There are 4 ways to turn a row about zero (a turn may also mirror it). The second row of each pair is the first, turned, with some noise. The first 36 pairs use one turn. New pairs use 3 turns, one after the other, and a turn may come again.
Known pairs, each followed by its turns in order:
[ 21  15  30   0  35 -11  13   6]
[-26   7  18  -8  -5 -28 -29 -21] => z_486

[ -5  17 -11  29  20   7  -8   7]
[ 14   7  -4  21 -12 -15  16 -25] => z_156

[-21  29   7  -2   8  11   5   1]
[-2  5 19 24 22 -3 -4  0] => z_486

[28 18 -4 14  8  3  2  4]
[  9   3   5  18  23   2 -21  -2] => z_522

[-21   6   6  -4  -1  -9  -2 -15]
[ 1  3 14  1 11  3 -4 22] => z_486

[  2 -12  -7  -1  17  19 -17   2]
[ 20 -14 -14   0   3 -14  -8  -6] => z_486

[-3 -3 -2  1  1  3 10 -1]
[ 6  2 -2 -1  2 -5  6  2] => z_522

[  7  15  -2 -36  12 -27 -28 -16]
[-15  15  10 -19  -5  49 -11   2] => z_522

[ -9 -14 -17  18  -9 -10  -3 -23]
[-20   9   3  11  -7 -10   8  29] => z_522

[-36  17   0  13  19 -15   7 -28]
[-26  -6 -24  -7  23  11  27  24] => z_522

[  7  13  -5  47  -6  10  11 -10]
[ -7   2 -10  25  -3  44 -13  -7] => z_162

[-28   1   6 -10   9 -19  20 -25]
[-11  21  12  -7  20 -10  -3  33] => z_486

[ -9  23 -29  -3  10 -11  10 -12]
[ 24 -23  22  15  -2   3  10  -3] => z_156

[-3  7  0  7 -8 20  6  7]
[ 14   7 -13  -6   6   4   5  -8] => z_156

[ -2   8  14  -4  16   8  10 -23]
[ -7  -6   6  -6 -20  21   8 -11] => z_156

[  7 -11  -2 -25   6 -10  18 -20]
[ 15  17   3 -22  -4  10   2  22] => z_522

[ -2  15  -1  12 -13   2 -15 -41]
[ 0  0 -5 30 -9 32 15 11] => z_156

[  1 -15   1   7   1 -23   1  10]
[ -7   6  -3 -26  -2  13  -6  -3] => z_486

[ 13   8  -5 -12   0 -10   4 -18]
[-2  8 19 13  2 -6 14 -1] => z_162

[  1   5  -3   0   3  23 -12   2]
[ -3  -3 -17   0   6   0  16 -10] => z_156

[ 16  -6  -1  -5   8   8 -16  19]
[  7 -12 -14   3 -10  -1 -16 -18] => z_486

[ 10 -18 -12 -24  13  -3  14  18]
[ 33  14   9   1 -13  11  11  -5] => z_522

[ -2   2   7  25   0  -8 -18  15]
[ -2  23  -8  16  -5 -20   1   0] => z_156

[ 17  -1   0 -18  -8 -19  22  13]
[ 12  13   2  19  -7 -28  -8   7] => z_162

[-20 -33  -9  -2  -3  -6  19   5]
[-12 -18   8  -5 -21 -15 -24  16] => z_162

[-15  10   5 -35  15  13   7  -7]
[ -6  -7  -5 -11  -6 -19  35  11] => z_162

[12  4  9 -8  3  4 -9  8]
[  5  -3   0  -2  -2   9 -15 -11] => z_522

[ 16 -19 -22  -9   5  -2 -17  -6]
[  7   4  29 -14 -11  -2  -1 -16] => z_162

[  0 -13  13  -7  18  24 -16 -17]
[ 10 -24  -7   3   5 -30 -10  10] => z_486

[  3   1  -7   1  13   9   6 -43]
[ -7 -20   6  14 -12  33   4 -12] => z_156

[  4   4  29  -1  -2  18  -6 -10]
[-21   5 -17  -1  12  -3  11 -16] => z_162

[  3 -27  -8   8 -13   5  -3  18]
[  1 -11 -25 -13   1  15  10 -11] => z_486

[-10 -11 -12 -10 -20  -9  11  19]
[  4  10   0  -8 -11 -14 -20  22] => z_162

[ -5   5   3 -23 -19 -18 -16 -17]
[-23   2  18 -24 -12  13  -5   6] => z_522

[-30  -3 -25 -19   0   8   6  24]
[ 12  -5  -4 -26 -21  -6   0  34] => z_162

[ 6 -4 18 -1 -8 18 11 20]
[  2  12 -18 -28   2  -3  -5  -4] => z_156

New pairs, each followed by its turns in order:
[ -5 -10  -5  -9   2 -27  -6 -15]
[22 16 11 13 -3 -7 14  3] => z_486 z_162 z_162

[-12   4  33  10   6 -10  37  -9]
[ 3 39 19 26 13 -7 -6  1] => z_156 z_162 z_486

[ 12 -25  -9 -22   8  20  -1   7]
[ 14  -4 -23  -2  20 -19 -21 -10] => z_522 z_156 z_156

[  9  24  29   9 -10   0  21   8]
[ -2  25 -32  -9  13  15  -1  10] => z_486 z_522 z_486

[  7 -13  18   7  -7   8 -11 -18]
[ 23 -10 -10   4   8 -10  -5 -11] => z_162 z_486 z_162

[ -9 -12 -21   1  11  13  -2   2]
[  3  12  12  10   0  15 -11  14] => z_162 z_162 z_486

[ 15   0  10 -12 -13 -12 -10  17]
[  9  12 -17   9  19   3  10  -5] => z_486 z_156 z_522

[ 29  15 -12 -14  -8   6  19   4]
[ -4  -9 -17  14  12 -10   6 -33] => z_486 z_162 z_522

[ 13 -10 -21  26 -15  -6  10  -6]
[-12 -20 -14 -29   1 -14  11  -3] => z_162 z_486 z_486

[ 14  -8   0  10 -12 -15   1  -1]
[  8 -14  11 -10  11  -1  13   7] => z_156 z_522 z_486

[  0 -11  -4  13  16   9 -35  -2]
[  4 -15  10 -32   1   4 -19  11] => z_486 z_156 z_162

[-6  2 -8 12 28 31 -8  9]
[ 15  -4   3  -4 -18  -9   7  36] => z_162 z_522 z_156

[-29  20   0  -7  -7  -5 -10 -17]
[-19 -10 -13  10   1 -23  21  -9] => z_522 z_156 z_162

[  6   8   0   7 -13  -4  13  -6]
[13  3  2 -4 -7 12  7 11] => z_486 z_522 z_522

[  7  -1  21   5 -10  -8  16   9]
[ -2   2   5  -5  -5 -23   0 -19] => z_486 z_486 z_156

[ 12 -14  -1 -11 -15 -11   8   0]
[ 1 -4  1  0  2 14 22 14] => z_156 z_156 z_522

[-17  -6   1  -9  20  19  11   1]
[ 22  -8  -7   2   7  -6 -19  15] => z_156 z_486 z_162

[ -8  22 -24   0   9  14  -1  19]
[24  1  4 21 11 23 -6 -4] => z_162 z_486 z_156

[ 8 35 -1  6 -7 -8 -7 -2]
[  2  -6  -3  16  21  -7 -14 -24] => z_156 z_522 z_162

[ 13 -12  25   5   5   7   4 -11]
[ 2 -7 -3 22 -8 16 17  6] => z_522 z_156 z_522

[ 10   6  13  -4   7 -16  17   3]
[-23   6   5   8   8  -5   1 -12] => z_486 z_156 z_486

[  9 -20 -12  41  -8 -10  16  -8]
[-13  -9   6 -28 -11  -2  39   5] => z_162 z_162 z_162

[-4 26 22  9 12 12  0 14]
[ 19  19 -14  -1  -4  22   1  17] => z_522 z_522 z_162

[ 17   0 -12   9 -10 -15  25 -24]
[ 15  24 -13  -1  -7 -25   9 -17] => z_486 z_156 z_162

[ 16  -8 -10 -30 -21  -4 -16   4]
[ 24 -20  -5  31  -3   6   2  -3] => z_162 z_162 z_162

[-34 -18 -27  -8   2  -6   4  18]
[-32  19  -6  -7  16  -5 -13  27] => z_156 z_156 z_162

[-16 -14  30  22  -2  16  17   6]
[-19 -27 -23  18   2   6 -19   9] => z_162 z_162 z_486

[  6  14  20   3  18  16   4 -16]
[19 -2  6 -6 23 19 14  7] => z_162 z_486 z_522

[-26  -4  13 -24  -3   4   6   0]
[ 23   2   4  29   6  -5 -11  -7] => z_162 z_486 z_486

[ -1   6  10 -20  20 -18 -16 -10]
[  7  22 -17   1   7 -28   5   6] => z_522 z_156 z_486

[ -8  -2  16 -25  -3 -10 -15 -21]
[ 17 -14  -3 -16  25  -3  18   8] => z_162 z_486 z_162

[ 28  26  15   0 -13  12   1 -15]
[-12 -21  -6  11   3  -7 -23  33] => z_522 z_156 z_162

[ -2 -14   3 -21  22  30 -10 -10]
[  8 -11  21 -35   0  16 -10  -6] => z_486 z_156 z_486

[ 11  -4   7  -1 -31  10  16  19]
[-16   9 -21 -14  24 -13   3   6] => z_522 z_522 z_156

[-19 -24  11 -25 -12  -1 -13   8]
[-19 -16 -17  26   7 -10  16   6] => z_162 z_522 z_486

[  9 -41  -2  -2  -7   9 -12 -13]
[-37  -6   8   5  -4 -23  -3  -8] => z_486 z_156 z_156

[-23 -11   4   4  -6 -34  14 -14]
[ 23  -6 -25 -15 -16 -10 -19  10] => z_162 z_162 z_486

[ -6   4  10 -19  -5 -10 -20  19]
[ 4  2 -8 18  4 -5 23 23] => z_162 z_486 z_156

[ 19  11 -21  14 -15   3 -11 -20]
[ -9  23  -1  10 -29   2  14  13] => z_162 z_156 z_162

[  2   4  11  -7 -25 -14 -13 -17]
[-30   5  10   5  -3   6  14  10] => z_162 z_156 z_486

[-29   2  -8  23  -3   7   7  -5]
[-14   7  13 -25 -18  -9  -6  12] => z_486 z_156 z_522

[  4  44   9  10   1 -12  -9  26]
[ -6   4 -16  31  28   8 -28   0] => z_162 z_522 z_522

[  8  17 -11  -2  -7 -20 -24   2]
[ 8 15  3  9 15 -6 -2 30] => z_162 z_162 z_522

[ 13   6   7   3  -2   5 -11  19]
[ -7   1 -22 -14  -1  -1   3   4] => z_522 z_162 z_522

[-1 15 -2 -1 -8 13 -4 18]
[-21   2  -6   2   6  -5 -15   9] => z_156 z_156 z_156

